The same things were measured in two ways. Each way mixes the same 4 hidden numbers, adds some noise and spreads widely along 3 directions of its own, which tell nothing about the thing.
In the rows, zero is written as 128.
Some things both ways: the first way, then the second way.
[ 83  84 150  96 151 125 172 147 181 157 188  91 147 107]
[138 107  95 167 131  91 196 137 152]

[145 149 136 126 142 116 101  83 152 176 177  94 128 151]
[141 129 107 122 122 108 170  94 129]

[156 164 161 132 136  88 152  62 162 150 140 113 113 171]
[154 164 107  64 139 135  88 132  79]

[149 123 116 178 132  82 147 148 161 144 123 137 135 149]
[107  92 135 101 134 172 100 172 125]

[137 117 102 151 149 107 200 137 153 128  93 111 115 162]
[119 120 139 137 134 147 137 173 168]

[159 151  96 180 154 131 122 113 135 171 115 154 123 152]
[129  71 106 129 148 157 107 150 129]

[149 139 123 156 150 105 157 102 156 142 102 140 114 171]
[129 144 150 122 150 123 115 134  93]

[168 118 113 128 173 169 102 139  83 128  83 160 155 122]
[171 135 157  99 141 193 145 141  30]

[151 103 111 102 133 129 115 169 123 138 139  94 157 105]
[143 100 130 117 111 213 182 169 150]

[129 107 129 156 141 100 165 143 157 150 120 159 132 128]
[132  60 149 184 183 147 103 177 127]

[124  83  97 139 152 130 127 181 140 157 143 108 160 115]
[125  96 115  93  96 188 171 178 104]

[106  91 117 128 151 133 156 156 157 174 169 108 133 118]
[113  95  86 134  97 118 195 134 178]

[109  92 123 135 144 124 163 149 172 167 168  96 135 135]
[136 135 142 171 146  94 193 134 108]

[161 112 114 140 160 156  68 150 120 149 130 144 171 120]
[147 123 162 117 121 169 174 113  66]

[ 97  82 121 121 175 152 167 165 146 144 141 121 146 122]
[129  74  96 166 125 126 187 156 164]

Other things, the second way, with their names:
z632: [124  82  79  85 117 144 123 155  78]
z641: [143  95 135 181 139 136 200 141 135]
z404: [150  95 174 122 144 199 148 155  50]
z770: [123 156 132 138 107 125 201 131 222]
z867: [124  50  85 143 125 136 158 158 150]
z704: [105  97 108 108 125 113 104 122 110]
z437: [149 148 125 123  99 149 232 134 135]
z534: [134  62 121 141 150 127 132 126  58]
z630: [126  92  98 149 113  83 195  91 119]
z217: [134 104 120 140 124 127 177 140  87]
z330: [161 174  93  93 101  98 202  95  81]
z269: [151  99 123 147 148 127 165 135  74]
z317: [143 142 117 142 132  74 181 105  86]
z742: [154 114  79 103 117 125 159 114 109]
z925: [124  68 116 167 161 115 137 146  95]
z44: [129 109 127  80 130 171  90 131  96]
z402: [147 142 151 179 149 115 185 142 134]
z109: [130 138 154 158 137 110 186 126 109]
z907: [155 200 111 112 118  76 188  80 140]
z432: [152 176 116  73 128 126 124 113  86]
z155: [155 135 140 102 113 194 195 149  71]
z185: [111  75 111 110 102 133 158 116 113]
z56: [136 136 112  90 122 119 131 100  98]
z460: [143  90  99 178 133  88 203 123 129]
z624: [124  82 125  98 143 203  70 172 112]
z707: [133  93 155 111 153 205  83 181  96]
z305: [155 169 110  85 106 156 184 145 118]
z917: [147 124 107 137 147  98 156 135  87]
z141: [128  66 110 151 109 167 200 170 181]
z607: [131 132 111 120  99 118 194 117 140]
z331: [173 169 147 123 115 163 227 127  97]
z714: [123 145 110 131 110 108 204 149 156]
z26: [151 172 157 132 146 136 156 117 141]
z58: [173 214 136 108 138  87 175  85  71]
z663: [133 140  96 162 147  70 153 136 193]
z653: [153 127  92 115 116 115 181 115 102]
z928: [113  36 125 145 131 199 135 194 154]
z286: [159 152 120 126 110 139 222 120 126]

Some of these things the first way, each followed by its name:
[146  92 112 119 169 168 106 178  96 127 111 126 164  95]
z155
[149 121 125 105 125 134 156 141 135 152 153  99 131  91]
z305
[156 111 119  88 142 160 110 158 120 146 146  85 149  76]
z331
[114 122 145 169 153  86 147 102 185 159 155 125 135 191]
z704
[123 144 152  76 140 110 174  78 153 140 159  74 114 138]
z907
[147  95  72 191 153 136 123 179 134 167 105 145 147 131]
z928
[117 105 124 116 146 121 176 143 146 138 145  88 131 126]
z402
[112 110 159 104 117  84 223 114 190 148 169 108 109 100]
z663
[122 134 163 112 157 105 140  88 155 143 149 138 142 143]
z56
[118 102 106 131 174 146 126 138 135 159 151  89 145 158]
z641
[111  79 117 143 164 138 126 171 148 159 157 139 153 107]
z217
[109 111 141  93 165 148 126 123 138 154 162 117 146 121]
z653
[162  99 101 158 157 139  90 174 115 146 116 164 165 115]
z404
[162 159 135 169 140  97 112  80 148 150 121 147 129 182]
z44
[165 114 109 122 111 105 199 158 138 142 115 100 115  91]
z770
[167 123 113 167 153 113 145 135 125 122  76 159 133 142]
z707
[127 122 159  81 149 142 114 112 147 156 173 136 141  89]
z742
[157 133 138 108 130 114 166 115 131 111  94 127 127 117]
z26
[146 118 108 172 146 107  85 133 165 204 190 113 147 160]
z185
